All groups share one centre, and each spreads out both ways along 6 directions, with some noise.
In the rows, zero is written as 128.
Known rows, each followed by its group:
[141 144  63 151 140 120 143  31 175 151 110]
J_661
[120 102 108  72 138 151 137 175 118 138 164]
J_981
[156 133 116  78 109 120 131 149 127 131 159]
J_981
[150 140  80  91 158 138 122 121 146 137 162]
J_661
[144 180  92 119  82 134  81  50 153 108 111]
J_178
[160 102 100 150 133 134  91 107 144 172 126]
J_661
[112 153 147 172 121 140  85 115 122 146 135]
J_178
[122 147 113  98 159 128 128 133 136  84 133]
J_418
[109 132 155 107  98 123 119 182 138 154 157]
J_981
[135  75  81 147 148 169 147  62 100 195 105]
J_418
[ 87 198 141 112 133 101 128 137 162  83 116]
J_661
[113 109 145 110 147 145 126 193 105 158 172]
J_178
[ 99 130 140 149  80 121 153  89 160  78 111]
J_418
[107  74 127 110  93 173 134 150  92 177 160]
J_178
[ 84 128 113  91 136 154 109 189 154 189 198]
J_981
[119 149 118 137 121 119 108 113 155 180 149]
J_981
[129  75 129 129 149 140 105 169 121 169 132]
J_661
[127 187 140 171 175  89 100 115 163 136 118]
J_178
[122 123  83  52  95 149 106 139 150 105 133]
J_981
[149 107  67 119 171 156 142  98 117 171 149]
J_418
[110  64 110 117 136 166 174 129  96 118 105]
J_418
[120  91 133 125 129 141 144 165 128 199 170]
J_178
[102 127  85 105 125 148 109  99 148 121 106]
J_981
[110 141 116  98 175 123 142 136 128  79  92]
J_178
[117 180 127 125 128  98 117 114 165  79 114]
J_418
[ 77 126 143 108 141 133 157 170 120 111 129]
J_661
[172 102 100  84 117 151 102 155 119 179 185]
J_661
[124 135  85  68 139 114 158 128 156  95  99]
J_178
[128 149 107  96  70 125  93 114 181 156 151]
J_981
[124  98 110  79 138 167 143 160  79 125 130]
J_661
[116 101 112  81 116 157 126 161  98 164 120]
J_418
[123 153 129 134 138 120  78 145 133 230 146]
J_418

New rows. What belongs after each?
[106 149 120 109 184 112 121 151 153  91 120]
J_661
[113 115 110 122 105 142 156 112 132 179 153]
J_661
[130 114  81 168 187 120 124  78 177 151 110]
J_661
[108 102 101  74 165 126 176 161 127 114 103]
J_178
[169  93  95  69 133 159 106 152 101 153 163]
J_661
[125 183 130  67 119 144  81 152 117  48 131]
J_178
[108 112 118  85 136 123 156 171 132 133 128]
J_178
[152 172  79 114 196 122 110  93 149 120 150]
J_418
[ 93 164 124 123 122 125 143 110 144 106 103]
J_661
[ 80 165 151 145 115 112 126 123 152 121 103]
J_661
[103 170 160 136 102  90 119 158 186  94 159]
J_418
[165 132  69 119 141 140 111  77 129 197 141]
J_418
[154  90 134 106 118 131 169 157  86 167 161]
J_981
[122 161 121 165 115 122  96  63 150 138  99]
J_178
[ 85  70 128 139 106 137 175 139 136 185 104]
J_178
[ 95 128 140 153 158 131 137 138 117 165 132]
J_981
[106 100 109  86 145 156 164 152  96 127 127]
J_661
[ 96  78 139 106 125 159 140 158  76 145  83]
J_418
[115  80 104 143 157 126 183 135 140 191 119]
J_178
[139 171 114 115 159 107 125 147 173 133 208]
J_418
[160  58 108 141 133 151  93 135 119 197 141]
J_661
[140  81  61  63 104 159 171 126 125 179 167]
J_178
[143 128 114  95 172 159 110 167  95 139 188]
J_178
[ 95 150 164 124 102 124  94 165 126 137  92]
J_418
[100 118  88 104 121 144 187  94 117 147 133]
J_661
[104 131 123 157  86 137 138  71 135 166  95]
J_661
[122  95 107 100 109 149 164 120 116  96 119]
J_418
[137 169 113  75 152 151  74 147 100  82 163]
J_178
[108 159 146 203 136 112  89  81 151 144  94]
J_178
[113 140 140 107  69 112 118 157 173 141 177]
J_418
[119 148 138 163 156 116 101 135 133 162 141]
J_178
[162 176  73 114 136 114 113  72 172 114 150]
J_418
[118 121 137 113 105 131 125 130 121 119 106]
J_981
[103 157 130 146  91 122 134  96 147 142 104]
J_661
[107 124 128 119 142 132 140 150 129 106 136]
J_418
[125  92 131 176 153 133 112 124 151 170 106]
J_661
[105 128  84  93 136 153 120 122 145 132 133]
J_981
[152  95  75  76 122 167 147 123  87 164 163]
J_661
[129 142  79  51 123 128 138 128 143  84 115]
J_178
[149 170 121 142 121 104  57 104 173 131 111]
J_661
[ 97  86 133 100  68 166 137 132  86 146  51]
J_418
[ 92  85 151  67  51 158 125 193 106 158 115]
J_418
[ 87  97 154 126  78 143 124 165 112 164 104]
J_418
[132 147 134 101  94 137  90 125 101 115  99]
J_661
[117 103  96 113 147 157 124 114  95 145  91]
J_418
[114 126  83  73 119 147  99 155 164 185 206]
J_981
[ 84 145 122  94 143 131 162 150 119 100 128]
J_661
[134  72 142 189 125 137  84 137 135 196 121]
J_661
[117  95 116 111 160 137 125 166 125 140 150]
J_661
[115  83 143 118 138 147 162 153  87 111 101]
J_981
[118 171  93 124 155 111 131  76 158  96  99]
J_661
[126 145 110 109 111 117 135 115 168 104 153]
J_418
[119 138 141 128 113 159  89 137 106 134 154]
J_178
[ 66 111 128  90  97 153  98 188 162 128 136]
J_981
[161 138 107 107 111 116 126 115 131 130 135]
J_981
[ 97 111 150 110  34 140 124 144 132 155  95]
J_418
[151 105 122 124 136 129 159 137  98 180 159]
J_981
[134 118  96 122  71 151 123  76 144 166 137]
J_178
[ 80 121 164 163  56 133 113 122 135 169  75]
J_418
[113 131  95 103 102 144 109 124 155 165 152]
J_981
[117 159  74  98 133 140  93  97 187 168 165]
J_981
